The first 9 rows are patterns. Each new row is the sum of 3 different patterns, raised or lowered, with some noise. Before adding, each is slid sideways (what falls off one end comes back at the other) and multiplied by a number that may be negative. Names go in the order of the patterns.
Known rows, each followed by the names of its patterns:
[-0.02  0.74 -1.43 -0.61  0.43  0.16 -1.38 -1.20 -1.44  0.84  1.50 -1.59
  1.22  1.76  0.04 -0.88  1.02 -1.90  0.22  1.37 -1.20 -0.92 -0.84  1.34
 -1.49 -0.07 -0.83  1.35 -0.87  0.81 -1.10  0.83  1.58  1.35  1.72 -1.86
 -1.16  0.53  1.82  1.28  1.68 -1.70  0.98]
Lok
[-0.05  1.77 -0.88  1.76  1.59  1.49 -1.78 -0.14  0.30 -0.93  0.69  1.97
  1.30 -0.88 -0.41  0.60 -1.26 -0.41  1.47  1.19 -0.34 -1.75 -0.11  0.65
  1.26  1.45 -0.49  1.32 -1.41 -0.89 -0.21 -0.35 -0.62 -1.40  0.16  0.09
  1.72 -0.70  0.13 -1.47 -1.72 -0.26  1.17]
Mureg
[-1.42 -1.14  0.11  1.69  1.54 -1.98  0.17  0.20 -0.81  0.04 -1.21 -0.72
  0.59  1.46  0.02  1.51 -1.35 -0.13  0.82 -1.09  0.78 -1.08 -1.58  0.34
  0.97  1.01  0.34  0.85 -0.05 -0.34  0.70  1.27 -1.16 -0.87 -1.82  1.96
 -0.58  0.66 -1.32 -0.83 -0.68 -0.34  1.63]
Gad
[-1.18  1.57  0.64  0.73 -1.42  1.93  0.41  0.49 -1.48  1.41 -1.28  1.07
 -1.25  0.71 -0.20  1.09  1.81 -0.20 -1.84  1.81 -0.19  0.69  0.46 -1.89
  0.13  0.93 -1.31 -0.88  1.16  1.90  1.89 -1.20 -1.16  1.66  0.37 -0.82
 -0.22 -0.95 -0.81 -1.28 -0.71 -1.07 -1.82]
lise
[-0.49 -1.30 -0.10  1.72 -0.27 -1.09  0.66  1.35  1.84  1.89 -1.04 -0.87
 -1.69  0.74  0.07 -0.11 -0.16  1.69 -0.93  0.72 -1.57  1.99 -1.16 -0.62
  1.97  0.27 -0.54  0.86 -0.86  1.25  0.42 -1.37 -0.10  0.41 -1.25 -1.93
  1.63 -0.50 -1.32 -1.51  1.16  0.62 -0.38]
vani
[ 0.03 -0.89  0.25 -0.09  1.93  0.06 -1.17 -0.63 -1.87  1.95 -1.32  1.01
  0.30 -1.20  1.72  0.19 -1.94 -0.69  0.50  1.28  0.21  1.89 -0.49 -1.59
 -0.46 -1.80 -1.46  0.94 -0.88  1.39 -0.24  1.05  1.44  0.79 -1.24  1.24
 -1.97 -0.16 -0.18 -1.94 -0.57 -1.21  0.01]
fup
[-1.63 -1.97  1.99  1.72  1.03 -0.62 -0.34 -1.58  0.01 -0.66  1.05  1.61
 -1.91 -1.57  1.48 -1.39 -1.81 -1.81  1.76 -0.38  0.57  0.04 -0.45 -1.00
  0.77  0.59  1.87  1.84  1.30  0.76 -0.12 -1.36 -0.88 -0.96  1.57  1.98
 -0.26  1.84  1.37 -0.66  0.96  0.64 -0.64]
vis
[ 0.57  1.10 -1.52 -1.47  0.59 -0.42  1.65  1.68 -0.09  1.07 -0.52 -0.30
  0.87 -1.39  1.40 -1.41 -1.36  1.60  0.40  0.60  0.97 -1.93  1.43  0.13
  1.63  1.29 -1.09 -1.87 -0.70 -0.08 -0.36  1.60 -0.98  0.34  0.29  1.06
  1.80  0.83  0.69  1.70 -0.33 -0.16 -1.43]
vebog
[-1.69  1.93  1.62 -1.82 -0.75  1.28  1.77  1.27  0.42  1.98 -1.32 -0.26
 -1.68 -0.83  0.73  0.31 -1.78 -0.60  0.29  0.41 -0.05 -0.37 -1.69  0.17
  0.60  0.57  1.58  1.29 -0.30  0.96  1.54 -1.36  0.92  0.09 -1.61 -1.87
  1.64 -1.82 -0.70  1.33 -0.46 -1.52  0.87]
tuf

New rows. What belongs after each?
[ 3.90  1.67  0.35  0.63  0.27  3.23  1.60  0.69  1.16 -0.82  2.86  0.29
 -1.10 -0.05  0.06  2.50  2.66  2.61  0.88 -1.73  0.21  0.57  0.53  2.24
  0.43  3.16  0.49  2.60  2.70  2.54  0.06  1.93  0.43  0.06  1.83 -0.35
 -0.43  1.12  2.07  0.19  0.72  1.00 -0.70]
Lok Gad fup
[-0.47 -0.86 -3.19 -1.97 -3.41  2.68 -0.52  1.49 -0.75  0.37 -1.49  0.68
 -0.63 -0.06  0.34  1.63 -1.64 -0.41  3.46 -0.67 -3.35 -1.00 -1.09 -0.97
  2.92  2.57  0.22  0.76 -1.04  0.57  0.84  2.13 -1.50  1.45 -0.11  1.57
 -2.91  0.53 -2.62 -2.25  0.16 -0.21  1.60]
Lok lise vis
[-1.40 -1.62 -1.57 -2.63 -3.54 -1.93 -3.45 -3.12 -4.01 -2.88 -3.20 -3.00
 -2.82 -1.25 -4.40 -5.53 -1.66 -5.39 -1.44 -2.64 -2.46 -4.02 -4.39 -2.37
 -0.04 -4.69 -2.87 -3.56 -0.86 -0.60  0.45 -3.78 -1.24 -2.91 -4.78  0.76
  0.43 -2.78 -2.86 -1.03  0.32 -6.47 -3.51]
Mureg vis vebog
[ 1.69  0.62  0.21 -0.84 -0.76 -0.67  0.40  3.07 -1.03  2.31 -1.60  0.58
  0.94 -0.08  0.32 -1.07 -3.10  1.93 -0.82  0.88 -1.06 -1.69 -2.88  1.94
  0.55 -0.62  2.09 -1.42 -1.78 -0.67 -1.22 -1.34 -1.73  2.99 -0.19 -1.86
 -0.92  0.40 -0.21 -0.40 -1.39 -0.86  0.94]
Mureg vani vis
[ 1.76  0.76 -1.26 -2.03  0.07 -0.30 -0.72 -0.18 -2.44 -1.43 -0.18  2.08
 -4.95 -1.87  1.27  1.00 -2.67  0.95 -1.07  2.37 -0.59 -4.09 -0.10  1.55
 -1.13  1.58  0.79  1.93 -4.54  0.81 -2.26 -0.68 -0.43  2.20 -2.73 -1.40
 -3.16 -0.87 -2.66 -0.94 -3.14  1.55  0.77]
lise vis tuf
[ 0.87 -1.83  0.64 -1.50 -0.67  1.17 -0.55 -1.76 -2.08 -1.03  2.15 -1.12
  1.84 -3.98 -1.21  0.29 -1.75  1.09 -0.85 -1.14  2.25  0.72 -0.77 -1.87
 -0.46 -4.30 -0.83  1.81  0.53  1.29 -0.23 -1.65  0.67 -3.36 -0.08 -3.64
 -3.08 -1.29  1.70 -2.28  1.33  1.20  0.30]
Mureg vani fup
[ 0.20  0.49  0.14  2.82  1.66  0.59  0.85 -1.38  1.16 -0.03  0.49  2.96
 -1.28  0.79 -0.07 -0.28 -0.97  0.25  3.19  0.87  0.28 -0.98  1.01  1.42
  1.30 -0.15 -2.33  0.39 -2.03 -0.21  0.51 -0.43  1.84 -1.48  0.44  2.80
  1.96 -1.20  0.00 -1.86 -2.40  0.29  0.24]
Mureg Gad vebog
[ 1.15 -0.86 -1.19  2.65  0.09  1.80  0.61 -0.65 -2.57  0.99  0.12  0.59
  0.21 -1.16 -1.24  2.23 -1.36 -2.59 -0.84  3.47  0.49  0.31  0.72  0.39
  1.21  2.01  0.52  1.16 -0.15  2.76  0.64  0.71  0.20  0.97 -1.90  1.65
  0.37  1.44  0.84  0.97  1.30  0.68  1.01]
Gad vani vis
[-0.12 -1.51  0.97 -0.47  0.79 -1.78  2.87 -0.44  2.71  1.11 -1.60  1.27
 -0.77 -0.01  0.18 -1.84 -2.04  1.55  0.29  0.89  1.19  1.61  0.86 -0.06
  0.17  0.52 -0.19 -0.42 -1.48  1.75 -1.16  0.23  2.39  1.08  2.94  0.37
  2.35 -0.55 -2.03  0.53 -2.49  1.13  0.45]
Gad lise fup
[-1.07  3.76 -0.16  3.54 -1.35 -2.62 -1.28 -2.57  1.44  1.31 -1.39  0.83
  0.41  1.42  1.72  0.79 -0.57  0.76 -0.43  0.11 -0.28 -1.04  2.09  0.26
  2.62 -0.78 -1.28  2.56 -1.04  1.80 -0.15 -1.13 -0.55  0.71  3.04 -1.48
  2.99  1.43 -0.24  1.85  2.69 -1.96 -0.04]
Lok Gad fup
[-1.17 -0.40 -1.33  1.24 -0.50  0.51 -2.04 -0.26 -0.94  0.77  2.68  0.45
 -1.17  0.43  1.52  2.01 -1.54  0.22  0.49  0.69  1.47 -1.45 -2.09  1.29
  3.29 -0.05  0.32 -2.69 -1.94  2.09 -0.70  2.91 -0.58 -0.85  0.93  1.62
  0.79  1.15  0.58  0.45 -0.92  1.74  2.52]
Mureg Gad vani
[-0.79  0.71 -2.22 -2.99 -1.54 -2.00 -1.15 -0.64  1.36 -4.21  0.01 -4.04
  0.88  1.79 -4.09 -2.07  0.91  0.97  0.49 -2.06 -0.38 -3.24  0.11  0.45
 -0.17  0.61  0.10 -4.24 -0.17 -1.90 -0.56 -2.11 -1.55 -3.41  0.70 -2.60
  2.44 -0.28 -0.18  1.68  0.30  0.95 -1.47]
vani fup tuf
[-1.10  2.76 -1.00 -0.77 -0.88  0.95 -2.77  2.49 -0.25  4.50  1.51  0.37
  1.91  1.65 -0.87 -0.06 -1.36  2.42  2.42  0.38  1.50  1.23 -1.64 -1.45
  0.96 -0.49 -2.77 -3.75  3.63  1.54  0.85  0.54  0.43 -2.32  2.92  0.04
 -0.58  2.46  0.69 -0.47  4.16 -3.10 -3.09]
vani vis tuf
[ 0.37  3.08  0.12 -1.35  2.77 -4.07  2.51  0.06 -3.20 -0.34  3.69  1.18
  1.62  0.85 -0.09  0.40  1.34  0.15 -0.47 -1.28 -0.43 -1.54 -0.70 -2.49
  0.42  0.99  3.08  1.71  0.69 -3.33  4.00 -2.01  2.33  0.01  0.57 -0.75
  1.34  0.82  1.21 -0.45  0.20  2.93  1.98]
Mureg lise fup
[-1.09  2.54  1.18  1.32 -0.39  0.36  0.40  2.30  0.69  1.35 -1.42 -0.60
 -0.67  0.20 -0.93 -1.44 -0.03 -0.11  0.73  0.57 -1.20 -2.76  0.27 -1.53
  0.04  1.61  2.08 -1.86  2.93  2.57  1.24 -1.79  0.27 -0.81  1.30 -0.52
  1.14  2.30  0.74 -1.54 -1.56 -0.44  0.49]
Mureg vis tuf
[-2.93 -0.39  1.27  1.82 -0.87  1.56  1.40  1.77 -3.01  1.43  0.32 -3.13
 -0.27  2.69 -0.41 -0.07 -2.00 -1.03  0.97  1.12  0.99 -1.15  0.44  2.23
 -2.26 -2.87 -3.74 -3.39  0.84  1.37  2.40 -3.07  1.22 -0.05  0.88 -2.09
 -2.00 -1.90  3.33 -1.59  1.25 -0.69 -2.00]
vani fup vis
[ 0.63 -2.39  1.33  1.77 -0.64 -0.94  0.52 -0.76 -1.14 -3.57 -2.84 -1.40
  1.50 -3.46 -1.37  1.31 -0.82 -0.41 -2.73  1.64 -0.87 -0.85  2.31 -0.98
 -3.08 -0.95 -0.75  1.02 -3.02 -1.82 -3.62 -0.61 -0.36 -0.81  0.80  1.82
 -1.93  0.13 -2.05 -0.99 -1.66 -0.75 -4.07]
Mureg lise fup
[ 4.76 -3.56 -0.06 -1.48 -0.16  2.08 -0.82 -1.19  3.14  1.57 -0.07 -1.24
 -0.86  0.47  1.54 -0.58  0.81 -0.08  0.03  0.80  2.83  2.63  0.27  1.85
  2.14  0.29 -1.88  1.95 -1.57 -0.22 -3.88  2.24 -0.05  1.84 -2.26 -0.21
 -1.12  2.58  0.87 -1.31 -1.05 -0.20  3.25]
Gad lise vani
[-0.81 -1.73  1.98 -0.59 -0.08  2.30  0.17 -2.04  1.56 -1.52  1.08  0.80
 -1.87  3.83  1.91 -0.69  1.87  0.92  3.17  2.64 -0.80  1.55 -1.09 -0.74
 -2.01  0.58 -0.56 -0.35 -2.46  2.07  2.06  0.27  0.53 -1.42 -0.88  2.68
 -0.44  0.55  1.28  1.76  2.91  3.03  0.82]
vani vebog tuf
[ 0.56 -4.31  2.37  3.24  2.34 -2.49 -0.51  0.88  2.04  2.72  0.40 -0.38
 -2.80  0.04  1.74 -1.93 -1.42  2.20 -1.52 -1.07 -3.21  0.56 -2.29  1.37
  1.96 -0.65  1.79  0.75 -3.60  2.33  0.13 -3.42 -1.56  1.56 -2.46  0.92
 -1.09 -2.25 -1.56 -2.98 -0.53 -0.10 -2.00]
Mureg vani tuf
[ 0.70  1.04  0.10 -1.96 -1.57 -0.78  3.14  1.89  3.79  0.09  3.61  2.93
  0.62  1.44  2.13 -1.66 -1.10  1.85  0.04  1.42  4.38  2.39 -1.47  0.17
 -0.34  2.99  1.52 -1.45 -2.36  3.47  3.37  0.68  1.25  3.07 -0.01  1.37
 -0.91 -0.47  2.63  2.57 -1.03 -0.94 -0.65]
Mureg lise tuf
[-4.36  1.11  1.08 -3.84 -3.24 -0.61  0.55 -2.62 -2.31 -3.57 -2.41 -0.80
 -3.04 -3.67 -2.97 -5.74 -4.21 -4.48 -5.26 -2.94 -1.77 -0.85 -1.83 -2.62
 -3.07 -1.29 -3.26 -4.42 -3.38 -1.84 -0.44 -4.23 -2.68 -1.50 -2.62 -4.12
 -3.46 -4.56 -1.02 -1.14 -2.78 -4.42 -4.57]
Lok vani vis
[ 0.87 -1.82  1.57  0.81 -1.22 -0.38  0.10  0.37 -3.25 -0.52  0.05 -1.64
 -0.40 -1.90 -3.42  1.67 -1.01 -1.89 -3.43 -3.94 -0.09 -2.90  1.09 -2.79
  0.25 -1.19 -0.82 -0.75  0.73 -2.18 -0.24 -0.24 -0.25 -0.43  3.04 -0.37
 -1.32 -2.15 -4.49 -1.63 -0.99 -3.58 -1.37]
Lok fup tuf
[-0.24  0.42 -0.37 -1.21 -0.31 -0.20 -1.17  1.07 -0.34 -1.27 -0.40  0.17
  1.19  0.64  0.39  1.52 -0.89  1.61 -0.68 -0.32 -0.08  0.51 -2.08  0.20
 -2.16  0.25  1.38  1.11  2.50 -0.89 -1.38  1.56 -0.92  0.29 -0.11 -2.42
  1.96 -0.41  0.18  0.33 -1.70  1.78  1.62]
lise vani vebog
[-2.56 -3.80 -1.96 -1.73  0.54 -1.59 -0.76 -1.60 -0.02 -1.53 -1.38 -0.39
 -3.58 -0.67 -0.22 -0.97 -0.74 -3.85 -1.62 -3.18 -2.95  1.38 -2.85 -0.27
  0.07 -1.34 -1.30 -3.70 -0.80 -3.81 -4.23 -2.96 -0.29 -3.33  0.84  0.26
  0.24 -2.29 -1.42 -0.54  0.74 -0.90 -0.81]
Mureg Gad fup
[0.67 2.71 5.04 0.55 2.57 5.20 1.98 4.22 1.83 1.31 4.03 1.98 3.09 5.22
 2.40 1.51 2.60 3.51 4.55 3.44 2.36 3.27 3.19 4.87 3.85 2.02 2.14 4.51
 2.63 2.11 1.35 0.70 4.84 1.59 2.70 3.26 1.18 3.70 5.15 1.83 3.74 0.96
 3.33]
vani fup vebog
[ 0.65  2.37  2.27 -0.36  2.62  3.62  2.51  0.83 -2.37  1.08 -0.74  3.85
  3.74  1.14 -2.18  1.85  2.38  3.13 -0.35  1.83  0.58  4.18  1.81  4.61
  3.14 -1.06  4.13  2.63  0.62 -0.93 -0.46  4.04  1.05  0.04  2.50  1.96
  5.74  2.53  1.28  2.25  2.19 -1.18  3.16]
Gad vani vebog
[ 0.39  2.91  2.04  1.79  0.74 -0.40  1.93  0.02  0.94  0.97 -2.04 -1.31
 -1.96 -0.37 -0.63  0.61  1.85  0.43 -1.18  1.72  0.23  0.55 -0.19 -1.61
 -3.02 -1.02 -0.60  2.99 -1.32 -0.34  0.00 -2.31  2.75  2.01 -2.00  1.80
 -0.09 -0.45  1.28 -1.64  0.03 -0.45 -1.99]
Mureg lise vebog
[-2.14 -0.09 -2.24 -0.29 -0.50  0.67  0.26  0.86 -1.51  0.23 -0.80  1.59
 -0.22 -0.55 -3.16 -1.67 -2.62 -1.17  2.20 -1.94  0.27 -1.79  1.96  0.69
 -1.36  0.76 -0.53 -1.64  0.53 -2.10 -1.15 -0.49 -1.38 -3.53  0.97 -0.67
  0.83  2.32 -0.30 -0.05 -1.10 -3.07  0.36]
Gad fup vebog
[ 3.26  0.44  0.57 -1.16  5.24  0.77  1.52  4.31  3.04  3.65  1.75  1.95
  2.29  1.81  1.47  2.01  1.67 -1.14 -0.99  2.70  0.94  1.30 -1.05  4.34
  1.98  1.91  1.01 -1.86  1.71  3.32  1.14  0.77  0.73  2.28  2.17  4.50
  3.14 -0.04  0.35  2.65  1.39  2.22  1.55]
vani fup vis
[-0.21  3.68  5.67  4.08  4.52  4.44  2.68  3.21  0.37  4.19  1.89  2.16
  2.46  4.72  0.10  5.33  1.32  5.08  4.11  2.68  5.91  2.50  3.21  5.31
  1.98  3.08  0.47  1.95  3.41  3.83  4.35 -0.56  4.32  2.38  2.30  4.38
  0.57  3.48  4.14  4.20  2.20  1.92  3.93]
Gad vani fup
[-4.46 -0.83  1.74 -0.40 -0.23 -1.63 -2.18 -0.73 -0.84  1.45  0.10  2.44
 -1.68  0.42  0.30 -2.05 -2.28 -1.39 -2.20  2.93 -2.31  0.64  0.13 -1.67
 -1.06  0.50  2.26 -4.25 -2.30  1.56  3.03  0.36 -3.23 -0.33 -0.97 -0.26
 -0.83 -2.71 -0.28 -0.19 -0.84 -1.08 -1.64]
Gad vani vis
[ 0.46  0.57  0.59 -0.57  0.70  0.55 -2.18 -1.92  1.36 -1.76  0.57 -0.52
  0.08  0.36 -0.29  1.58 -0.28  1.16 -1.92 -0.28 -0.85  0.37 -0.27 -0.67
  0.55  0.50  1.20 -2.62 -0.62 -1.33 -1.26  1.34  1.01 -1.32  2.78  0.37
  0.46  1.29  1.04 -1.98  0.04  0.16 -2.27]
Lok Mureg tuf
[ 1.36 -0.61 -2.35  0.88  2.38  0.35  1.14  2.07  1.73  3.27 -2.11  1.04
 -1.37  1.96 -1.53 -1.90 -1.52 -2.01  0.05  2.86 -0.88  1.20 -3.46 -0.31
 -0.61 -2.79  1.18 -0.87 -0.81  2.35 -0.43 -1.14  1.34  0.58 -1.52  0.67
  0.98  0.58 -1.06 -1.94 -0.16  2.34 -3.57]
Lok lise fup
[-1.26 -2.86 -1.72 -2.89 -1.74 -1.26 -1.93 -0.01 -2.51 -0.64  0.34 -1.40
 -3.62  0.64 -1.04 -3.05 -0.42 -1.51 -0.86  1.33 -2.76 -2.21  0.84  0.95
 -0.88 -1.31 -2.54 -2.28 -3.99 -0.65 -0.99  0.70 -0.23  0.31 -3.38  1.44
 -2.45 -0.11 -1.74 -2.62  0.28  1.36 -1.25]
vani fup tuf
[-0.20  2.50 -1.01  0.34 -0.49 -1.68  1.68 -2.58  0.71  1.89 -1.75 -0.36
  0.53  2.74 -0.56 -0.16  0.61  3.82  1.47 -2.62 -0.50 -0.75  1.74  1.48
 -3.36 -0.23  2.35  1.34 -0.06  0.96 -1.17  1.54  2.65  2.29  1.27 -1.86
 -1.41  0.05  1.11  0.14 -0.24  1.72 -0.05]
Gad lise vani
[ 0.58 -2.38  0.96 -1.98 -2.10  1.01  0.08 -2.53 -3.26 -1.19  2.59  1.28
 -2.37 -1.98  1.40  0.81 -2.16  0.39 -2.72 -2.98  0.26 -2.49 -1.49 -2.23
 -1.65 -2.13 -0.81 -0.98 -1.26  1.54 -0.60 -1.13 -1.32  2.82  0.55  2.47
 -3.31  0.24 -0.97  1.67  0.87  0.86 -3.27]
Lok lise vebog
[-2.91 -0.36 -1.47  0.26 -0.87 -2.14  0.33  3.62  3.32  1.92 -1.79 -1.64
 -4.88 -0.49 -0.06  0.99  2.23  1.85 -0.63  1.92 -3.73  2.25 -1.91 -2.79
 -0.90 -1.17 -0.37  3.20 -0.34  0.19  0.94 -2.78  0.20 -0.64 -0.96 -0.27
 -0.94 -2.41 -1.95 -3.25 -0.26 -1.17  2.15]
vani fup vis
[ 3.22  3.74  0.12  0.04 -1.80  1.65 -1.18 -0.91  2.22  1.97  0.49  0.99
 -2.27  0.01  0.10  0.43  4.10  1.09 -2.65  0.68  1.16 -0.43 -1.09 -3.16
  1.24 -0.56 -0.82 -2.06 -0.01 -1.88  0.84 -0.02  3.42  1.41  2.49  0.87
 -0.58 -1.98  2.04 -1.53  1.51  1.72  1.76]
lise vani vis
[ 1.63 -0.25  0.07 -0.66 -1.42 -0.12  0.45  2.98  0.93  1.91  0.34  2.13
  0.68  3.06 -1.76  0.12  0.52 -1.83 -1.84 -2.26  0.09  2.21  0.75  0.38
  2.11  2.88  0.97 -0.89  0.36 -3.75  0.90  1.72  1.00  0.30 -1.78  2.44
 -1.90 -1.16 -1.41  2.58  1.63 -0.06 -0.17]
Lok fup vis
[-2.31  0.78 -2.39  0.19 -1.60  1.35  0.96 -0.78  0.64 -3.94 -1.37  0.81
 -3.29 -0.74 -0.08 -0.72  1.85 -2.55 -1.36 -2.03  1.94 -1.40 -2.72  0.18
  1.66 -0.79 -1.12 -2.75  1.04 -1.01 -1.92 -0.74  1.87 -1.86  0.51  2.27
  0.15 -1.69 -1.93  0.21  1.14 -2.95 -0.90]
lise vani fup
[ 0.21  0.30 -1.74 -2.84 -0.60 -0.51 -0.85 -0.84 -0.57 -2.14 -1.92  1.25
 -0.63  0.68 -0.71 -1.35 -1.90 -1.15  0.07 -2.51 -2.21 -2.14 -0.02 -1.08
 -1.20 -0.82 -0.17  0.84  0.04  0.16 -1.54 -0.95 -1.80  1.59 -1.38 -0.60
 -2.36 -1.32 -0.81 -0.36 -1.40 -1.00 -2.10]
Lok Gad vebog
